The rows come from 6 hidden closed curves, with some noise, and rows from the same curve form a group. Each curve winds through 4 dimensions. The rows are also pushed far along 2 directions, which tell nothing about the answers.
In the rows, zero is written as 128.
Some rows, each with its group after it:
[121 130 137 120 156 138 121 118 139 130 121 136 126]
J282
[109 117 139 117 108 120 128 110 135 128 118 114 120]
J95
[103 145 160  84 125 103 117 133 141 104 103 144 119]
J261
[126 166 117 180 115 141 135 102 137 108 137  89 145]
J435
[113 166 122 170 123 157 137 132 146  92 123  94 146]
J567
[104 164 139 112 121  93 125 117 139 123 119 114 120]
J282
[ 95 131 166  76 135 108 119 138 143 133 105 129 129]
J435
[164 102 112 221  71 194 149 112 119 127 155  92 146]
J95
[172 109 115 157 118 174 139 163 107 146 156 156 128]
J282
[186 111  96 149 130 155 141 126  84 189 205 173 119]
J282
[129 110 119 119 141 121 138 119 108 144 146 136 122]
J612
[138 146 110 153 124 155 134 143 129 112 142 134 131]
J612
[144 122 130 127 128 157 133 156 120 142 152 151 134]
J435
[112  96 129   4 176  85 109 162 112 167 136 223  85]
J95
[140 101 144 135 124 132 129 110 118 144 133 126 133]
J261
[131 138 124 143 113 111 125 124 133 107 107 112 127]
J435
[142 133 115 137 102 125 147 146 107 134 153 136 122]
J612
[152 135  98 161 132 151 137 125 114 136 163 136 134]
J95
[157 124 109 150 124 150 121 127 129 152 151 135 136]
J612
[135 131 113 125 125 109 122 104 122 149 149 135 124]
J567
[ 85 142 158 118 131 138 117 135 169  77  70 106 132]
J95
[107 142 153 116 130 133 121 144 151 104  91 120 127]
J282
[133  95 152  76 131  97 123 128 110 161 132 158 114]
J261
[132 124 129 147 112 130 133 143 133 139 112  95 135]
J261
[ 73 160 154  78 138  62 114 103 155 120  86  99 119]
J261
[130 145 128 132 126 147 130 150 132 121 137 138 133]
J435
[113 144 136 126 112 100 124 102 137 129 119 100 130]
J567
[153 108 141 149  98 139 137 129 110 157 142 118 130]
J282
[ 86 109 150  24 147  55 113 115 126 159 114 157  96]
J95
[116 130 138 109 132 127 111 130 151 115 105 135 125]
J567
[150 104 138 129 115 143 138 143 110 161 154 138 136]
J435
[ 70 192 142 142 131 117 110  92 186  62  75  71 141]
J567
[ 97 155 138 104 137 102 106 108 160 118 102 109 131]
J612
[107 150 143 103 144 107 119 104 138 134 125 127 118]
J282
[137 107 122 120 151 150 126 144 124 133 133 155 126]
J612
[147 133 131 176 111 186 139 149 130 119 144 118 151]
J435
[150 122  98 100 149 131 129 159 105 151 168 191 112]
J612
[137 112 125  87 141 123 115 144 128 147 135 175 112]
J567
[146  92 115 131 105 139 138 122 105 159 159 145 117]
J95
[117 159 125 119 123 108 123 136 139 104 116 129 120]
J435
[182  86  95 123 126 129 142 165  83 204 179 166 114]
J261
[ 96 124 175  52 125  81 115 136 137 127  94 147 112]
J261
[111 155 125 135 128 117 118 104 147 118 122 102 135]
J612
[138 139 103 129 140 142 141 152 113 139 163 150 125]
J567
[144 122 134 118 136 115 132 145 109 150 139 138 132]
J95
[111 126 132 101 154 123 118 146 143 131 104 131 122]
J261
[187 121 100 208 110 189 148 117 101 158 189 130 139]
J282
[129 112 125 109 143 124 139 139 107 159 150 139 128]
J567

New rows. What belongs after each?
[154 107 142 191  99 167 137 106 125 125 131  94 150]
J261
[143 126 133 102 125 127 128 145 113 133 149 175 116]
J261
[140 137 123 172 102 128 130 118 135 100 105  95 134]
J435
[145 127 137 138 130 129 134 146 117 134 131 123 139]
J95
[150 108 112 183 114 196 135 133 132 113 137 126 138]
J95
[117 153 113 122 144 130 133 140 130 122 140 139 126]
J567
[133 125 128 158 118 150 131 148 139 126 105  97 138]
J261
[151 128 123 190 100 186 128 132 143 103 123 109 145]
J567
[138 128 139 146 112 154 132 152 132 120 121 129 130]
J282
[110 167 124 150 133 127 126 103 145 109 128  97 142]
J435
[140  95 118 120 106 132 136 124 108 156 154 148 115]
J95
[100 118 130  82 156  84 119 137 137 121  84 122 118]
J282
[121 141 147 148 117 155 126 145 148 100  98 109 135]
J282
[139 127 124 108 136 141 129 159 118 146 154 164 125]
J435
[ 90 144 153  69 144  90  97 120 165 128  89 124 124]
J612
[149 131 113 158  94 138 150 145 104 132 156 127 128]
J612
[ 89 172 133 107 143  92 120 101 148 112 116 109 129]
J435
[137 148 116 138 118 116 134 114 118 142 154 121 131]
J435
[ 85 139 156  99 138 128 114 139 163  88  75 121 126]
J95
[ 68 126 160  36 176  80 106 128 153 115  78 146 109]
J612
[137  96 127 103 155 117 117 122 119 147 126 152 120]
J435
[120 123 119  65 165 112 115 153 125 142 137 185 107]
J612
[111 138 142 109 136 117 105 122 156 128 104 118 134]
J612
[118 102 127  13 164  50 117 162 104 199 133 186  90]
J261
[ 89 146 165 101 137  87 120 118 150 109  81  90 137]
J95
[117 125 158 126 116 138 128 135 137 130 117 109 142]
J435
[147 136 104 105 130 107 128 152 108 143 155 172 109]
J435
[114 153 124 108 121  89 129 137 130 123 117 123 116]
J282
[103 112 157  84 140  86 119 114 133 144  97 115 121]
J282
[126 133 112  85 153 118 122 152 121 136 145 175 110]
J612
[111 122 143 148 135 154 128 120 145  99  99 101 141]
J612
[120 111 131 120 102 128 132 120 126 134 131 130 117]
J95
[134  96 121  81 156 108 126 131 105 178 153 164 116]
J567
[144 130 121 182  99 144 138 128 129 136 124  83 142]
J261
[ 98 114 148  66 169  88 107 113 141 129  91 137 116]
J435
[134 129 134 180 109 187 133 143 145  92 112 107 144]
J95
[129 134 143 124 133 133 128 159 133 114 112 128 135]
J95
[119 147 116  95 130 101 132 147 121 128 141 155 112]
J612
[172  84  99 121 144 143 146 150  77 194 194 174 123]
J567
[ 90 161 171 171  90 131 129 101 167  83  75  38 159]
J435
[101 162 162 191 100 172 127 127 177  59  64  55 153]
J282
[117 134 139 113 118 129 119 144 143 114 110 133 126]
J567
[142 112 106 172 133 174 133 108 127 127 148 125 135]
J95
[149 139 113 131 118 120 137 129 107 159 167 145 117]
J282
[131 114 112 163 133 170 130 106 133 120 137 123 132]
J95
[124 117 164 141 105 132 126 115 135 117 105 100 139]
J261
[ 90 166 136  94 128  92 125 135 145 100 106 124 116]
J612
[120 139 126 139  91 140 135 136 136 109 128 125 119]
J95
[117 127 138 131 127 156 124 143 146 101 106 129 129]
J95
[122 117 165 122 103 125 128 130 133 118 104 118 133]
J261
[170  83 102 123 143 143 141 141  82 191 188 168 124]
J567
[134 153 104 162 130 158 135 132 130 114 149 125 137]
J567
[121 116 141 136 134 124 118 110 144 112  93 103 135]
J435
[127 118 153 133 113 140 131 135 128 139 127 111 143]
J435
[ 85 146 159 110 134 118  99 105 180  85  65  99 132]
J567
[147  87 110 122 147 121 131 140 110 152 130 138 124]
J282
[146  99 120 117 143 137 116 117 125 151 140 154 124]
J567
[143 138 106 108 127 104 127 146 115 136 146 161 112]
J435
[ 74 151 158 113 135 112 129 120 152 103  89  81 140]
J567
[185 113  77 144 129 163 146 165  87 163 202 190 116]
J612
[115 125 144 106 106 104 133 139 124 129 117 120 123]
J612
[121 114 115 130 146 149 123 109 133 127 135 135 124]
J95
[112 151 119  98 151 100 122 122 129 127 131 141 120]
J95
[ 96 128 131 115 150 131 117 101 150 111 109 121 123]
J95
[132 105 130 123 119 119 132 116 115 152 138 127 126]
J95
